All rows are made from the same 14 directions, up to rounding. Whole rows:
[[  4  -4 -20  -2  15 -11  13  -6 -21 -17  -7  21  19  -8  16  37  -1   3
    4 -15   4  -9   9  17  11   1  -9  -5   5  15]
 [ 10 -11  -2 -14   0   5   5 -11  -6  -4  -5  11  22   5  13  12 -16  12
    6  -3   0  -2   8  -1   2  -2   8  11 -11   3]
 [-13  20  23   9  15   3   7   1  19  -4  11   8 -11 -16 -13  37   5  17
    6  -2 -20 -10  11  10  23 -16   1   7 -12   3]
 [-11   9   2  10  14  16  31  15   0   2  22  -2   2 -11  -6  -9 -16   1
   -5   6  -9   3 -35   9 -13  14  27  -1  17   8]
 [ -7  -6  -2 -11   1  23 -12   5 -12   1 -19  -9  22 -16  24   0 -31  -1
  -23  15  -1  24  -4   2   0   3   1  -6  26 -28]
 [-12  11 -16  16  -7  -8  10   0  10 -28  -5  -5   0 -11 -12 -18  -2 -25
    3   2  18   3  -9  -2 -33   2 -13 -15  13 -22]
 [ 10  -8  21  10  21   3  -5   2 -20  38  11  13  -3   5 -33   7  25   6
   -2   3   0   2  27 -14 -18  10  -7  -4 -27  -1]
 [-12   5   5  10   3  -2 -22  23  26  -5  -5 -39 -20  -5   2   1  20   2
   -6   2 -13  -1  -8   3  34 -29  -9  -3  -1  -6]
 [ -2  18  -1  -3  14 -32   1  10  -5  -2   5   2 -16 -18 -12  32  21  10
    6 -13  -1 -14  -3   7  22  -6   0   6   7  16]
 [  4 -11   5 -12 -10 -12 -12  -9  -2  11  -2   4   0   8   9  -4  15 -14
  -10   9 -12   8   2 -13 -19   6 -15 -13  16 -19]
 [ -4 -13 -23   5 -17   1   7 -19   5 -38  -3  -3   9  19  31  -3   4   1
    5  -3 -19 -22 -39   5  16  -2   6  -4  15   7]
 [ -6  15  -8  16  28   2  28  37   5   4  -1  -7  -2 -37  -5   4  -9 -17
   -4  -2  15  12   1  18 -15 -15  -9 -18  10  -2]
 [ -4   6   9  16   2  20  18   4   9   4  -8  12 -11 -19   9 -17  -2   3
    7  16 -27 -18 -31  -8 -25 -15   7  -3  11 -17]
 [-10 -10 -18  10  19  16  -1  26   5 -11  -2 -30  26   0   0  -5  -9  -8
    6  -4  12  12  15   5 -15 -14  -5   7 -19  -6]
 [ 16  -4  13 -43   4 -47   1  -3   0  10  12  -5  19  -1 -18  34   0  -2
   -7  -8  18  24  20  -6   1   9   2   1   1  -5]
 [-26  11  -7  -4 -11  10 -11 -23  11 -21  12 -19  13   1 -24  11   6  26
   -3  13 -14 -16 -18 -30   2  14   9  22  -1 -34]
 [  2  -1  10  -4  -2   1   9  -4   9  30  19  10 -12   6  -3  -1  18  -8
   -9   7 -14   2  12  -9 -13   7 -14 -11   0   0]
 [ -3   0   4  25   6   6   1  -7  -3 -16  -3   7   5   4 -27  -4   2  -4
   11  -3  15  -2  15   0 -17   1  -5  -5 -25  -7]]

The start of a row, then its end:
[  5  10 -34   1  -6  -8  44   2  11  10  20  11 -13  -4   1 -17  16 -13
  10  -6   6 -24 -12 -10 -30]
[  5 -11  -3   4  16]
[ -5   3  -2  10   9  -8  10  14  26 -19   9 -10   5   7 -14  -2   3  -6
  33 -15   5  -8  21   6 -19]
[-23   0  19 -37  12]
[ 10   2 -12  10 -19  11 -23 -26 -30   7 -30  22 -14  -3  -1 -12   3   1
 -13   5  26  -5  15 -11  10]
[ 15 -23 -15   5 -12]
[-13  22  19  -3   7  13   1  10  15  12   0  -8  -9 -32  -9  19 -13   9
 -20  14  -6  13   1   0  18]
[ -8  -1  -5  14 -23]
[  6  -7   8 -26 -21  -9 -20  -4  12  20   8 -18  -5  20  -2 -19   3  -5
  -9   6   4  16  10 -17  -1]
[ 8  0  8 -2 -6]
[  7  -1  21   2  18 -31   3  14   0  -6   2  -2 -11  -7  -1  22  21  10
  10  -7 -24 -12 -31  11  18]
[-18  18  -2   8  14]
[ -6  19  18 -10 -15   5 -16  -7  -2  14 -10  15 -24 -16   6  -9 -11   8
  -6  12 -12   0  -6  -6   3]
[ 6  8 10 24 -9]
[  2   5  22 -35   1 -25   7  -3   2   6  17  15   7  -1   8  23 -18   0
   1  -4 -12  17   3  12  -2]
[12 20 13 18 14]
[ -3  11 -15  21  -1  10  10  11   6  -2   5   0 -18   4  -5 -18  -1 -10
  10 -13  21  -5  15  16   4]
[ -2  -8   1 -17  29]
[  3  11  31   6   8 -19  11  16  10 -15  -2   2  -7 -14 -14  -6 -22 -15
   8  -5  12  20 -11  24  -9]
[-8 21 -9  7  6]
[  4  -6  -4  17  14 -20 -18   8 -24 -23 -11 -27  13   0 -44  -9  14   5
   6  -5  30   1 -19 -12  -9]
[  7  14  -1 -13 -16]
[ -5  -3 -19   4   6   1  38  -8   1  -6  20  32  16   6  11   6  -4 -28
   8  -7  -1   1  22  13 -45]
[ 15 -20 -12   3  12]
[ 10   4 -30 -22 -11 -12   8 -13  -5  16  10  -5  -1   0  -3  17  14  12
 -16  -5  19 -10   6 -17  26]
[ 14 -14   0   2   5]
[-20   3  17  25  15   0   7   3  10  -7  22  12 -18   7   6  19  29  -5
   3  -1 -46 -13 -12  20   6]
[ -2  -5 -12  10  18]
[  3   5 -17  -9   7  11  41   2  16   7  17   5  11 -10  11  23 -11   7
  -3  -5   2  -6   7   6  12]
[-7 -4  0 -8 14]
[ 12 -13   9 -10 -14   1 -17   8   7   8 -14  -1  -6  18  31 -21 -20 -21
  -1  -6  10  25  26  22  11]
[-11  -7  -5  -3  20]
[ 13 -14  11  -2  14 -38   2  -4 -15 -26 -14  26  11   1  18  29  10  -7
  21 -16 -15  -8  -5  21  -5]
[-14   2  -8   7  13]
[-12  18  -6   7  -3  10  31   4  31 -15  16  -2  -6  -9   4   8 -21 -12
  -6  -6  11   9   7  25  18]
[ -4  -6 -11   2  15]
[  4  -7 -27  -2 -13 -10  -5   6  10  -7 -14 -28  -1  -1  11 -15  13 -15
 -11   2  14   1 -11 -11   5]
[-13 -22 -17  10 -17]
[  1  -4   3  -6 -10 -27  21  10  44  -6  30 -22 -18  21  10  -3  23 -17
   3  -9 -19  -2 -20  12  16]
[-15  -1 -11   2  26]
[ 14 -27   0 -11   9  -6   3  -3 -16  -9   9 -18  37  21  -7  11 -11   6
 -10  -6  15  18  -9   4  13]
[ 15  20  -5 -10   5]
[-20   2  -4  35  10  11 -13  -9  -9 -31  -9  -8  12  -6 -36   2  13  -1
   0   8   8  -4  -1 -12 -20]
[  6 -12 -12  -9 -38]
[  7 -17 -21   7 -16 -20 -18  11   3 -10 -10  -8 -10  31  17 -44  16 -40
  20 -15  15   5  18   8 -30]
[ -7 -22  -3  -7  19]
[  3   6 -12  19  14  -9  11  21   3 -27 -20 -19   4 -26  -7   3  -7 -10
   1  -7  27   5 -14  14   8]
[-22  -4 -19   2  -9]
[ -1   2 -12   8  -4 -14  18  20  24  15  30 -17 -29  16  -1 -26  31 -25
   0  -7  -5  -3 -11   4  -9]
[  0 -11 -12   2  27]
[  0   0   1  18  -8  27  -6  18  -1  24  -1 -14 -26   6   0 -53   0  -3
  -4  10   0  -1 -22  -6  -7]
[ 3 11  1  1  8]
[ 36 -25  14 -31 -21 -22   8 -11   6  33  11   1  -6  29  11 -16  13  -1
  -7   3  -6   2 -16 -17   5]
[ 4 10 -8 -2 13]
[ 17  -2  29  -8   9 -16  10 -10  -8   2   5  23   9   3 -23  16 -10  11
  16  -8   7   2  12   3  -8]
[  4  22  11 -22  11]
[-15  11   0 -14 -29  -4  -1 -15   9 -12   6  -2  -9  -2  11 -22 -15 -12
 -16  15 -10   9 -37  -5  -9]
[ 24  11  -6  48 -18]
[  6  18  -4 -11   3 -15  -5   8 -25  21  -1   8 -16 -17 -14   0  -5   3
  -8  -6  26   7   5   1   7]
[21  6  6 15 14]
[-12  17   3  36   4  18   2   4 -17 -10  -4   0 -15 -15 -32 -26 -10  -3
  -8   6  21   4 -23   5  -7]
[ 20  12 -14  10  -7]
[  0 -16  -1   8   9  14  -1 -11 -18  22  11  12   4  14   1   5  30   9
  -5   9 -29 -16  -4 -17 -13]
[12 -8 -5 -3 -5]
[  8  -5 -26 -23   2  -6  12  13  -4  22  14   6   6  13  17  -8  -3 -10
  13 -16  12   1  31   3 -20]
[  6  -6  22 -12  34]
[ -3   5  28  -2  -4  -2   1   6  18   6   3  -8 -12 -11   6   2 -11 -16
 -28  13  -7  30 -11  15  16]
[ -2  -2 -31  29 -13]
[ -2  23   0  25  24 -15  -7  22 -21  -4 -22   6 -22 -38 -21  13  13   0
   4  -8  20  -7   2  11   8]
[-12 -10 -10   6   0]
[  0  -5  -5  23   5  13   3   6  11 -25 -19  -2   6  -2  14   4 -11 -12
   6  -8  11   4  17  23  13]
[-26 -16 -16 -16   3]
[ -8   1  18 -21 -20  -9 -23  -1  21  -9   0 -27   3   6  -3 -16 -18  -8
 -11  11   2  27  -7  -6   1]
[  3  11   5  14 -23]
[ -4   6   8   9  16 -20 -23  14 -10  -3 -25  11 -14 -21   6  16  25  -2
  16  -3 -19 -14   8   1 -10]
[-25 -16   2   7 -10]
[ -1 -11   8  -6  -1   2 -15  -2  -1   7  12 -34  13  13 -24   2   1   4
 -29   8  13  25  -5 -10  21]
[ 18   6 -12  -2 -16]
[  8 -19   0  -5   8   4  -9  -2 -13  10  14  -1  13  29   8  20   1   1
 -11 -14   7  17  30  20  34]
[ 14  -4  -4 -18  33]
[  5   4  -9 -13   8 -35 -13   3 -18   1   4  -1  -2   3 -18  17  23   9
  13 -17  11 -11   9  -6   3]
[ 7  3 20 -7 17]
[-12 -11   4  -4  25   7   1  23   9 -16   3 -31  39  -7   2  25 -25 -10
 -15   0   8  37  13  20   7]
[ -9   1 -10  -2 -14]
[  0  -2   4  -4 -13 -18  14   7  32 -19   2 -12  -5   3  12 -22  -1 -22
  10   2 -10   2 -26   3 -20]
[-18   4  -7  13  -7]
[  5   1   1  -7  13 -14  24  10  -8   2  23  -3   8  -1 -10  13 -11  -4
 -12  -9  14  17 -12  19  12]
[ 20  18 -10  11  25]
[ 12   6  22   3  12 -12  26 -14  -8  20  12  38  -7 -12 -20  29  10   0
  -4   0  -1  -1  14   1  -9]
[ 10  -8 -20  -2   3]
[ -6  11  10  13   1   4   3 -10   8  12  25   9 -16  13 -32   7  18   4
   3  -5   3  -5  28  -2   5]
[ 13  -8   3 -28  15]
[ -1  -6   1   3   6  14 -14  -2 -26  10  -9   6   0  -3  10   2   4  16
  -9   8 -17  -8 -19  -5  10]
[ 9  9  1 15 -3]
[ 12   5 -12   9  21 -13  14  31 -17  -4 -23  -7  -3 -35  10   7 -10 -10
 -11  -8  25  10 -20  23  16]
[-15  -1 -26  23   6]
[ 22 -22   9  -1  24  -8  -1  15 -37  39 -10   6   1  -9   6   6  27   6
 -15  10 -18  -3 -24 -12  -8]
[  0   1 -22  17  -8]
[  3   8 -24  20 -10   8  35 -11   4 -19  10   6  -4   3 -11 -16 -10  -6
   1  -8  28 -10 -17   8   3]
[ 14   3 -13  -4  16]
[-15  -4 -11   6  -1   1  17   6  15 -20  20  -5   7  16  16  -9  -5 -21
   5  -6 -13   5 -10  19 -15]
[ 6  3 -3 10 17]
[-12  -4   9  31   3  22 -23   6  -6 -13  -9   1  -4  17  -8 -31  -1  -3
  23  -1  -6  -5   9   5 -23]
[ -4   7  16 -23   5]
